All groups share one centre, and each spreads out both ways along 15 directions, with some noise.
(in the rows, 128 means zero)
Known rows, each followed by its group:
[128 104  95 127 158 120 115 160 171 105 113 159 146 141 130 140 138 140
 136 130 104 109] => (4)
[134 151 140 171 128  69  66 141 137 145 148 126 188 124 123 139  87 169
 153 175 105 144] => (5)
[121 160  60  83 115 114 120 137 129 147 133 179  81 126 122 104 210 182
  96 123 129 104] => (6)
[103 109 188 122 126 146 120 179 117 117 163 105 125  67 103 125 117 147
 174 136 159 148] => (4)
[112 142 116 100 165 158  99 109 130 137 124  43 157 139 102 154 132 187
 111 161 135  91] => (5)
[ 47  93 110 122 106 170 174 148 113 120 158 154 161 164 116 137 147  97
 132 102  99 164] => (2)
[ 88 141 162 123 135 140 131 169 129  99 112 137 107 138 130 110 160 125
 140 194 111 117] => (5)
[126 138 162 156 155  84 145 150 141 141 122 115 163 147 140 120  92 110
 115 140 145 134] => (3)
[137 111 145 136 111 159 112  86 102 175 181 165 135 145  98 180 114 100
  98 144 131  83] => (0)
[105  28  97 178 170 132 115 168 159 112  79 155 148 161  80 166 124 197
 181 130 105 131] => (4)
[144 113 126 106 156 119 114 129 118  76 117 143 127 161  99 112 137  92
 127 132 100 137] => (0)
[154 140 172 141 134  34 136 126  92  54 128 147 162  95 122 112 163  96
 126  89 151 119] => (2)
[109 124 125 209 116 148 135 111 130 140 120 106 117 130 115 150 135 124
 142 148 146  99] => (3)
[112 123 114 132 118 128 130 129 137 144 124 147 129 146 125 126 117 122
 113 129 112 129] => (3)
[123 124 145 127 134 119 135 109 139 146 125 153 146 112 103 130 143 141
  86 174 141 114] => (5)
[123 125 180 110 166 107  76 147 117 108 124 128 100 150  68 157  85 142
 109 146 115  91] => (4)
[136 147 130 169 115 112 149 121 132 103 126 139 142 141 134 125 180 108
 127 152 129 140] => (5)
[148 114 101 124 149 131 127 152 146 169 130 129 114 146 143 126 161 169
 127 133 150  98] => (6)
[159 146  99  74 156 105  77  78  92 142 119 101 128 138  92 107 141 136
 104 168 149  85] => (1)
[126 136 119 118 129 135 119 108 129 175 137 149 141 115 119 135 102 188
  92 149 107 149] => (3)
[ 82 173  72 162 149 107 138 142 177 112 112 110 115  99  69 141 169 124
 133 142 177 155] => (2)
[108  75 135 131 152 153 124 169 110  94 191 129 166 141 115 103 173 137
 125 130 118 104] => (0)
[141 126 206  73 106 131 121 110  91 141  96 146  43 135  97 138 104 142
 110 131 127 147] => (4)
[169 145  78 185 154  57 100 132 149 142 112 208 119 111  96 148 140 154
 147 153 140 146] => (2)
[ 98 141 146 125 157 113 129 117  81 108 123  93 151  93 112 120 128 116
 139 145 173  92] => (1)
[123  76  88  94 125 184 148  55 148 120  63  87 142  90 103 150 146 168
 125 127 143 125] => (4)
[209 124  81 110 193  82  86 159 172  90 132 139 153 134 122 119  99 137
 136 105 106 177] => (1)
[109 142  90 179 193 120 142 149 152 143 107  71 137 153 139  93 113  74
 136 174 185  93] => (5)
[122  78 152 161 141 168 149 132 185 136 125  94 123 160 121 132 137 106
  71 128 152  67] => (2)
[127 151 164 105 155 104 113 161 123 131 151 130 125 107  93 139 107 178
 126 138 125 174] => (3)
[137 131 124 142 172 122 102 153 109 114 125 143 100 137  93 147 135 146
 150 151 128 119] => (0)
[100 163  85 148 145 106 109 150 152 102  92 164 103 105 146  66 123 119
 139 195 103 132] => (4)
[111 143 102 125  94 124 150 135 131 175 115 209  92  90 134 155 136 125
 157 118 146 152] => (6)
[109 133 124 135 111 142 132 121 110 129 142 151 131 139 125 132 148 123
 123 146 112 117] => (5)
[117 101  91 126  99 154  90 142 177 114 134 131  82 130 101 143 162 129
 125  95 125  87] => (1)
[ 73 165 108 122 164 141 157 124 117 157  94  96  95 153 104 166 112 177
 109 121 136 111] => (5)
[ 82 140 135 104 185  91 154 176 114 112 110 108 116 178 131 100  52 157
  92  62  93 173] => (1)
[104 151  75  57  79 137  65 138 140 151 122  72 118 142 129 126 158 194
 167 134 119 125] => (5)
[105 142 103 146 134 143 119  91  76 124 146  87 142 111 127 102 165 139
 114 131 150  62] => (1)
[130 129 132  93 158 123 147 139 134 126 116 136 118 104 131 116 122 121
 117 121 150 133] => (6)
[142 124 144  71 189 175 135 111 174  94 122 101 125 101  91 196 118 132
  84 134 133  90] => (4)
[109 109 138 175 104 102 100 129 151 116 136  78 128 157 102  72 113  86
  98 113 145 127] => (0)
[177 162 109  90 135 121  81  86 138  91 152 105 107  98  61 120 203 133
  92 164 155 116] => (5)
[ 65 137 149 145 143 112 202 157  98 172  89 199 118 113 165 144  81 173
 126 103 116 152] => (5)
[136 136 145 166 109  90  80 163 127 140 140  87 142 136 134 102 156 159
 170 162 148 114] => (5)
[ 62 118 233 126  98 142 140 130  72 114 120 116 143  88 146 113  50 168
 125 133  87 133] => (6)
[105 105  86 166 115 188 137  88 125 133 115 131 116 167 126 137 103  84
 134 133  85 139] => (2)
[101 123 127  97 136 143 125 105  94 113 129  84 127 163 112 107 151 122
  92 118 134  81] => (1)
[130 102 189 167 117 137 143 100  75 121 150 135 108 162  63 139 143 108
  99 129 132 151] => (4)
[128  68 114 146 147 120 115 128 108 158 115 150 118 150 119 114 114 153
 128 115 137  92] => (6)
[143 128 130 133 129 193 196 103  81 115 116 186  92 115 163 176 122 112
 163 109  87 177] => (2)
[136 103 129 126 117 135 140 114 123 135 144 137 146 133 136 122 136 124
 114 111 130 126] => (5)
[134  97 131 125 127 132 135 129 136 122 132 120 140 140 103 143 147 113
 148 125 138 147] => (6)
[180  96 107  96 118 144 127  80 186 126  87  70 140 138 133 148 126 135
 107  92 139 138] => (4)
[123  88  95  81 134  98  98 113 112 145 125 169 144 145 110 115  88 110
 119 103 126 100] => (3)
[ 84 150 134 138 179 127  96 146 104 114 149 125 144 131 112 124 104 131
 117 170 118  63] => (4)
[ 99 130 146 146  82  84  87 128 128 101 109 129  98 100 103  68  82 106
 148 127 118 164] => (1)
[ 95 185  93 103 157 115 101 183 133 104 131 123  99 129 118 134 171 179
 151 164 112 110] => (0)
[147 116 125  97 165 159 127 142 152 135 157 120 137 110 136 124 104 129
 109 133 137 129] => (2)
[133 105 168 155 107 129  85 142 122  95 173 117 134 147 109  94 130 127
 106 140  93 138] => (6)
[114 106 144 111 140  95 136 131 135  44 122 140 153 162  53 180 146  80
 116  86 112 135] => (3)
[185  67 138 101  95 114  96 105 110 144 126 147 188 177 150 104 123 105
 152 164 101 139] => (2)
[143 153 106 107 149 160 105 113 112 110 156 105 116 102 120 127 103 129
 126 116 110 137] => (2)
[169  91 131 135 148 111 136 154 185 101 105 112 112 145 111  97 154 114
 110 111 151 154] => (5)
[114 100 112 178 125 172 136 108 105 166 141 111 134 110 156 124  73  90
 154 107 151  99] => (3)
[131 118 150 124 127 122 104  87 114  81  94 130 125 127 109 119 106 128
  99 128  93  80] => (2)
[127 136  68 150 167 140 140 127 122 106 151 148 108 118 137 113 130  87
 120  91 132 114] => (2)
[128 170 158 128 172 178 154 111 124  98 101  72  81 121 124 169 120 101
 138 166 142 111] => (0)
[160 181 120 155 167  89 115 160 160 103 134  96  91  95 109 114 108 103
 136 106 171 165] => (2)
[134 127 142 129 147 143 157 128 117 115 121 118 122 131 136 135 142 141
 111 113 123 131] => (5)
[144 159 119 129 120 101  94 117 109 149 140 104 117 108 160  83 127 126
 126 134 159  84] => (6)
[132  58 140  39 127 147  93 103  60 128 100 157 123 161 126  74 111 194
  96 135  63 119] => (6)
[126 156 118 140 178 148 136  90 113 137 144 138 139  68  95 154 107 166
  99 161 139 124] => (4)
[120 178 117 107 192 128 101 119 105 134 110 116  91 153 135 158  59 108
 109 143 115  56] => (4)
[104 167 104 122 112  96 109 130 121 169 111 122 128 197 153 114 145 182
  88 146 100  89] => (0)
[ 98 147  61  85  99 156  91 131 167 149 165 141 135 134 131 136 102  91
 119 129  98 118] => (0)
[154  69  87 137 186 114  79 155 138 117 103 129 136 128 114 112  75 128
 186 131 132 120] => (0)
[153 138 139 126 155 125  95 116 122 118 104 105 101 113 124 139 141 184
 125 152 130  70] => (2)
[ 98 100  75 160 137 137 112 140 161 120 137 125 147 153 124 109  84  98
 131 100 104 135] => (3)
[143 141  87  96 142 151 163 122 139 101 111 142  82 165  94 138 231 117
 124 132 137 159] => (6)
[156 164  93  82 133 131 104 122 116  92 140 162 107  88 152  88 124 112
 123 124 100 140] => (3)
[168 100  79  77 164  96 149 165 143 162 100 173 116 173 140 112 138  94
 149 120 159 157] => (3)
[113 129 143 150 110 118 113 132 104 159 136 157 107 141 139  91 101 130
 114 134 116 123] => (4)
[ 73 133 214 106  84 131 150 144  77 124 131  89 110 154 123 129 130 111
 132 108 135 123] => (3)
[141 139 109 114 131 118  83 135 121 159 130 137  74 124 101 132 125 158
 147 128 140 122] => (4)
[132 124 107 147 139 123 122 154 154 131 118 163 105 112 129 134 113 137
 150 116 127 139] => (1)
[145 133 114 147 142 134 117 128 126 143 113  97 118 142 162 103 110 121
 143 142 132 113] => (3)
[129 136 131 102 137 123 108 122 135  94 115  91 134 142 125 119 165 167
  96 148 116  74] => (2)
[139 118 110 166 163 112  95 131 117 120  95 154  91 134 103 125  70 102
 164 130 122 116] => (0)
[167 150 180 134 109 132 119 121 100 141 154 135 117 143 163 124 157 168
  99 141 103  92] => (2)
[127 165 115 166 174  86  64 134  58 108 175 145 145 146 123  80 125 127
 118 181  98  79] => (0)
[143 110 102 108 149 180 151 114 168 153 135 104 119 158 154 100 106  50
  82 129 142 115] => (5)
[120 180 132 181 106 125 111 108 120 101 157 111 117 100 109 117 152  86
 130 152 146 125] => (1)
[121 157 149 119 141 118 144 103  91 101 134 124 143 130 132 106 107 119
  93 119 104 131] => (6)
[125 125 181 104 104 140 110  91 139 150 157 111 152 111 119 153  93 129
  67 139 131  76] => (1)
[130 143  99 107 180 105  99 168 117 108 108 133 111 216 137 109 139 118
 130 152  88  93] => (0)
[149 141 128 132 112 151 112 101 106 113 151 147 120 126 128 136 146 106
 125 143 103 116] => (5)
[127 141 134 113 103  81  90 123 146 170 142  99 157 180 109 118 113 150
  75 126 125 132] => (0)
[ 58 100  44 106 148 109 131  99  58 117  95 171 167 145 134  45  94 118
 111 124  91  99] => (3)
[119  82 122 165 124 142 169 131 148 104 126 105 163 149 143 106 201 130
 107 111 142  95] => (6)
[150  97 153 163 119 125 127 119 132 114 165 182 156 102 115 118 116 124
 105 132 102 166] => (6)
[ 87 189 150 155 214 149 164 139 115  92 111  67 113 138  91 200 105 133
 134 148 138 125] => (6)
[155 116 108 156 164 165 116 105 126  67 106  76  75 155 103 131 144 119
 123 100 118  85] => (2)
[129  97  80 106 129 154 127 128 133 149 121 186  92 131 120 131 102 131
 134 103 108 133] => (3)
[139 140 103  83 137 159 122 112 164 107  93 118 104 116 133 149  82  92
 148 131 107 150] => (0)
[140  90 153 141 101 161  81 156 119 116 195 107 103 121 108 117 167  91
 152 113 158  62] => (1)
[105 173 123 157 146 105 173 138 154  86 136  92 153 142 133 138 147  89
 101  92 141 135] => (6)
[115 136 122  87 131 154 140 128 154 100 133  73 164 135 148 109 141 116
 104 131 119 121] => (0)
[118  75  91 119 120 185 108 148 167 125 177 132 140 120  97 134 121  93
 138 110 124 141] => (0)
[110 101  87  98 129 180 132 176 134 114 158 167 110 155 154 150 222  89
 156 130 127  44] => (4)
[138 131  64 108 133 153 126 136 129 174 106 122  98 180 178 108 129 168
 122 113  95 121] => (1)
[102 101 105 135 144 101  89 134 149  86 138 102 173 100  86 135 105 128
 137  98 136 114] => (1)
[127 120 179 185 133 142 165 142 148 154 123 139 129 140 152 126 133 158
  90 165 124 130] => (3)
[181 128 146  87 152 146 134 105 132 130 118 147 126  87 138 169 179 140
 133 169 170  60] => (4)
[116 126 170 103 117 129 150 102 129 145  65 170  90 104 125 133 102 144
 110 170 119 139] => (1)
[171 127 131 137 157 137 123 162 160 119 118 152  65 126 132 142 132 113
 145 125 129 135] => (1)
[134 136 123 160 102 184 134 106 178 165 126  96 123 137 180 138 129 142
 100 164 113  99] => (3)
[131 147 117 141 149 114  98 146 134 112 164 124 129 145  92 132 120 145
 117 122 113 157] => (1)
[ 78  70 116 216  98 117 171 107 125 105 106 154 162 105 120 108 158  97
 137 104 152  96] => (6)

New rows. What belongs after each?
[139 101 141 180 169 155 162 126 112  79 115  96 120 172 125 142 150 104
 127 101 122 116] => (5)
[135 107 151  67 145 103 110 113 164  82 143  97 161  82  55 128 131 147
  68 103 152 147] => (5)
[174 121 123 130 157  96 105 108 123 127 157 118 200  86 106 180  99 153
 142 106 152 131] => (4)
[159  93 151  51 159 109  94 107  63 143 135 147 126 123  94  97 100 138
 108 126 143 119] => (6)
[ 75 182  77  68  92 156  87 137 107 102 155  87 142 103 156 109 127  78
 193 144 115 107] => (5)
[ 99  91 123 113 133 179 177 138 149 115 107 159 160 137 177  93 168  73
 120 192 114 107] => (5)
[156  85 220 134  84 163 135  95  84 125 131 130 136 152 129 162 129 139
 136 142  95 129] => (2)
[106 143 140 136 102 127 123 118 114 119 152 161 135  92 132 117  98 118
 119 119 104 139] => (0)
[ 97 107 168 128 152 126 139 134 103 102 103 112 142 152 114 136 112 145
 117 130 112 112] => (3)
[112 147 120 135 123 106 119 113 121 130 124 136 138 117  99 159 121 162
 127 115 127 130] => (5)
[120 137 143 135 102 128 166 136 151 148 109 156 131 144 148 142 144 128
 124 159 114 162] => (2)
[102 125  70 117 150 155 128  90 104 116  99 152 118  84 129 122  67  85
 155 121 128 122] => (2)
[102 126 122 149  95 155 132  94 182  88 117  80 154  99 150 122 110 109
  95 107 112  91] => (1)
[194 137 102 102 147 154 133  66 128 112  93 133  68  90 115 170 133 135
 113  83 145 112] => (5)
[ 97 133 161 150 121 118 156 197 184 181 115 110 127 166 145 141  99 141
 138 151 140 174] => (2)
[136 136 142 151  85 141  91  67 131  76 115 110 136 127 175  93 142  87
  91 166  94   4] => (3)
[148 129 136 197 126 134  84 134 128 112 204 142 161 129  94 136 127 160
 113 145  82 167] => (1)
[106 137 143 150  50 182 156  75 135 175 162 107 149 136 144 153 156 105
  90 142 134 120] => (3)
[133 104 117  88  58 148 105 101  94  96 151 120 160  97 158 135 153 111
 189  84 107 107] => (5)
[146 136 111 161 114 137 100 123  69  99 157 139 119 101 143 120 155 116
 191 126 123 103] => (5)
[151  57 118 119  88 150  84 158 164 138 103 161 116 162 157 133  80 126
 183 117  67 138] => (5)
[104 168 116 138 132 104 146 123 101 115 123 149 124  93 112 137 167 155
 134 138 135 134] => (5)
[101 113 129 160 156 144  94 119  70 127  78 138  72 185 110 130  55 160
 143 137  60 114] => (6)
[104  97  93 114 166 161 147 115 116 129 107 124 158  98 155 138 136 214
 121 114 117  78] => (1)
[150  70 164 146 118 101 119 136 132 115  41 141  95 175 116 114 139 152
 161 154 114 141] => (4)
[143 131 156 140 139  96 162  99 112  75  75 116 149 134 136 107 132 121
 100 123 113 154] => (0)
[138 132 144 126 153 140 142 126 131 111 144 118 116 155 109 159 142  82
  95 115 145  94] => (1)
[105 125 133 118 130 137 124 109 113 122 134 110 189 115 133 156 121 161
 131 135 107 113] => (5)
[155 124 117 109 163 129 154 122 110 115 123 164 136 152 120 133 153 117
 116 137 114 162] => (1)
[153  81  99 101 148  76 114 115 132 141  94 101 196 167 152  69 141 127
 108 135 156  84] => (0)
[ 92 128 123 127 148 137 118 108 146 124 103 126 139  81  87 146  66 124
 129 149 135 137] => (2)
[147 128  80 125 156 118  99 155  88 192 152 140 112 120 186  80  88 195
 145 101 128 102] => (1)
[132 109 167 156 143  89 175 118 138 136 129 169 181  90 141 131  78 125
  94  98 147 154] => (5)
[109 123 132 151 118 139 122 149 123 112 182 126 139 152 134  88 139 110
 103 126 105 125] => (0)
[124 113 158 137 130 141 160 143 134 105 136 142 143  97 168 120 105 102
 127  92 128 130] => (1)
[114 101 107 139 154 146 130 146 125 123 131 159 113 109 132 103 114 143
 133 128 121 125] => (3)
[107 153 106 157  76 151 146  95 153  97 137 111 171  17 193 107 144 105
 149 119 144  97] => (1)
[172  92 134 156 143 145 155 103 151 116 134 203 134 135 100 185 146  65
  99 134 131 128] => (1)
[146 163  96 178  94 133 135 117 146 146 131 169 119  81 147 135 186 143
 165 172 136 149] => (6)
[104  67 101 162  92 134  53 164 136 162 142 152  82 145  85 120 125 159
 169 116 124 104] => (1)
[149 133  87 148 126 139  91 126 153 128 154 112 124 145 118  98 101 107
 120 124 102 165] => (0)
[117 172 120 131 130 116  85 127 113  84 164  73 142 163  97 112 181 108
 114 157 117 105] => (4)
[130 160 132  52 147 184 142 135 118 169 199 148 120  95 169 185 100 121
  96  87 138  65] => (4)
[ 71 163 156 157 122 140 122 103  56 180 182 160 150 129 130 153  63 118
 108 164 104  87] => (5)
[128 156 132 103 179 135 110 166 141 118 164 156 113 116 121 162 136 135
 116 150 124  71] => (4)
[120 134 116 102 218 121 168 139 103 114 107 114 151 128 135 145 126 148
 121 115 151 103] => (1)
[145 105  99  90  95 190  85  73 119 184 122  96  99 172 115 176 126 174
 115 121 114  72] => (5)
[111 144  99  92 196 170 126 124 139  99 108  99  80 124  93 140 147 112
 111 154 160  68] => (6)
[120 151 138 113  94  92  90 157  84 105 185 118 144 178 129 111 149  92
 141 111 105 112] => (4)
[133 129 146 133 130 156 134 110 129 135  85 101  61  79 131 103 118 106
 161 162 183 121] => (4)
[122 117 121 153 111  84  74 137  81 116 156 162 142 110  90 110 164 124
 178 155 147 109] => (4)
[138 124  99  98 128 145  81  98 145  94  86  74 119 161 108 115 120 130
 132 160  97 122] => (2)
[173 128 164  91 110 101 126 128 159 110  99 118 149 158 140 126 170 206
  97 145  88 173] => (4)
[108 106 101 160 140 136 137  99 124 117 115 169 167 116 114 152  95  92
 135 146 112 109] => (5)
[164 104 151  50 107 161 122 147 122 140 136 124  86 159 147 125 143 100
 145 106 135 119] => (3)
[103 138 106 141 148 118 134 158 140 145 111 154  99 132 127 105 103 120
 129 140 130 136] => (5)
[ 87 169  93 183 151 122 178  94  97 100 112 131 150  93 110 148 146 122
 143 136 143 154] => (3)
[104  89 165 168 146 126 174 138 140 119  71 115 137  83 166 128  69 127
 155  96 150 117] => (0)
[163 129 132 185 129 108 143  85 121 116  89 128 169 155 154 147 120 116
 138 157 110 133] => (2)
[101 125 141  86  77 139  81 121 132 132 144 139 129 126 111 141 100  92
 137 147 113 101] => (5)
[117 141 149 126 129 131 105 124 154 159 109  59 116 158  95 159 100 133
 106 139 153 101] => (0)
[126 131 117 139 163 148 159 140 136 109 116 110 131 126 163 116 111  86
 142 125 134 123] => (5)
[ 99 152 104 160 117 129 122 132 103 138 158 133 107 142 119 108 143 139
 121 122 121 128] => (1)
[169 167 126 124 161 135 101 174 158 121 197 124  74 167 118 107 191 133
  68 131 124 104] => (6)
[ 51 158 163  73 105 142 159 136 109  46 118 177  92 104  77 148 185 108
 114 134  92 140] => (5)
[ 98  76  68 134  97 156  80 129 125 137 122 122  92 187 108  95 120 112
 149 106  95 105] => (3)
[133  91 137 110  74 139 102  83 144 112 116 137 163 165  59 158 192 151
 117 186  97 162] => (2)
[134 152 119 173 180 131 137 119 139 146 106 139 117 107 116 171 100 158
 121 156 142 107] => (1)
[144  93 154 129 123 154 117 139 158 119 123  99 149 111 125 146  67  96
 176 148 116 173] => (6)
[113 137 161 162 133 141 136 119 144 123 138  80 130 135 117 140 143 140
  82 141 135  91] => (2)
[119  78 134 104 158 168 128 143 124 119 183 135 171 134 105 149 142  85
 125 135 142  86] => (0)
[123 100 137 115 104 133 148 113 126 150 137 166 157 114 128 159 121 159
 115 108 119 132] => (0)
[122 121  69 166 149 104 116 105 110 136 112 145 112 161  71 161 128  80
 154 103 162 107] => (6)
[116 142  96 141  94 148 112  93  93 111 140 144 156 141 122 151 182 130
 153 164 100 105] => (5)
[106 129 142 171 113 111 126 174 109  92 142 175 103 139 133  92 155  96
 167 132 106 146] => (5)
[ 97 124 145 172 161 125 117 158  82 135 156 129 151 133 130 115  78 152
 141 140 104 125] => (5)
[ 84 111 153 168 101 145 164 107 122 133 138 149 159 113 148 128  98 123
 106 118 109 123] => (1)
[171 152 141 129 117 113  94 121 158 117 153 142 138 120 131 117 109  92
 108 162 105 151] => (5)
[160 121 129 174 140  77 107 118 137 144 140 121 144 120 104 119 133 126
 113 120 177 121] => (5)
[158 139 201 101 149 114 162 163 130  86 167 157 158 156 127 180 161 131
  97 120  90 153] => (4)
[163 144 105 125 105  94 103 130 126 128 150 159 121 135 128  97 151  94
 131 127 124 164] => (2)
[156 143 115  69 112 104 131 150 122 139 123 141 170 168 203  85 102  95
 153 143  84 188] => (2)
[123 135 143 116 137 111 136 147 127 141 109 143 139 131 134 129  86 128
 141 152 112 175] => (1)
[107 147 108 169 151 146 123 153 113 142 166 152 119 129 139 135 141 112
 142 150 130  77] => (0)
[153 137 157 122 159 127 112  85 111 102 130 148 122  91  73 169 132 179
  92 147 118 118] => (5)
[119 100 106 173 178 140 112 198 145 141 147 138 104 144 136 125 105 108
 170 128 140 101] => (0)
[139 136 106 152 143 100 115  87 157 133  87  97 146 116  97 178 116 118
 131 134 168  93] => (5)
[ 93 120 139 133 168 121  97 133 113 100 165 104 180 157  75 149 112 164
  81 144  95  91] => (4)
[124  70  96 152 154 130  95 149 140 113 159 122 167 165  97  82 130 150
 103 147 100 144] => (3)
[ 94 133 132 138 119 119  91 167 123 158 166  89 113 132 123 124  91 124
 145 112 147  93] => (1)
[126 199 117 106 108 106 159  76 132 111 106 136 141 123 147 128 161  90
  85 150 122 123] => (0)
[161 123 126 121 132 172 116 118 153  74 169 134 132 125  86 134 191 111
 106 170 103 150] => (6)
[152 102 143 133 141 129 142 139 122 122 128 124 113 125 137 113 133 137
 117  92 141 133] => (5)
[123 162  69 141 113 119  92  82 145 202 161 190 146  23 104 160 101 169
 108 160 170  88] => (3)
[125 114 162  87 105 133 147 132 152  76 148 161 143 126 118 118 158 101
  85 126  97 142] => (4)
[127 132 121  92 117 119 116  90 137 138 106 105 160 113 100 163 160 206
 113 152 134 112] => (5)
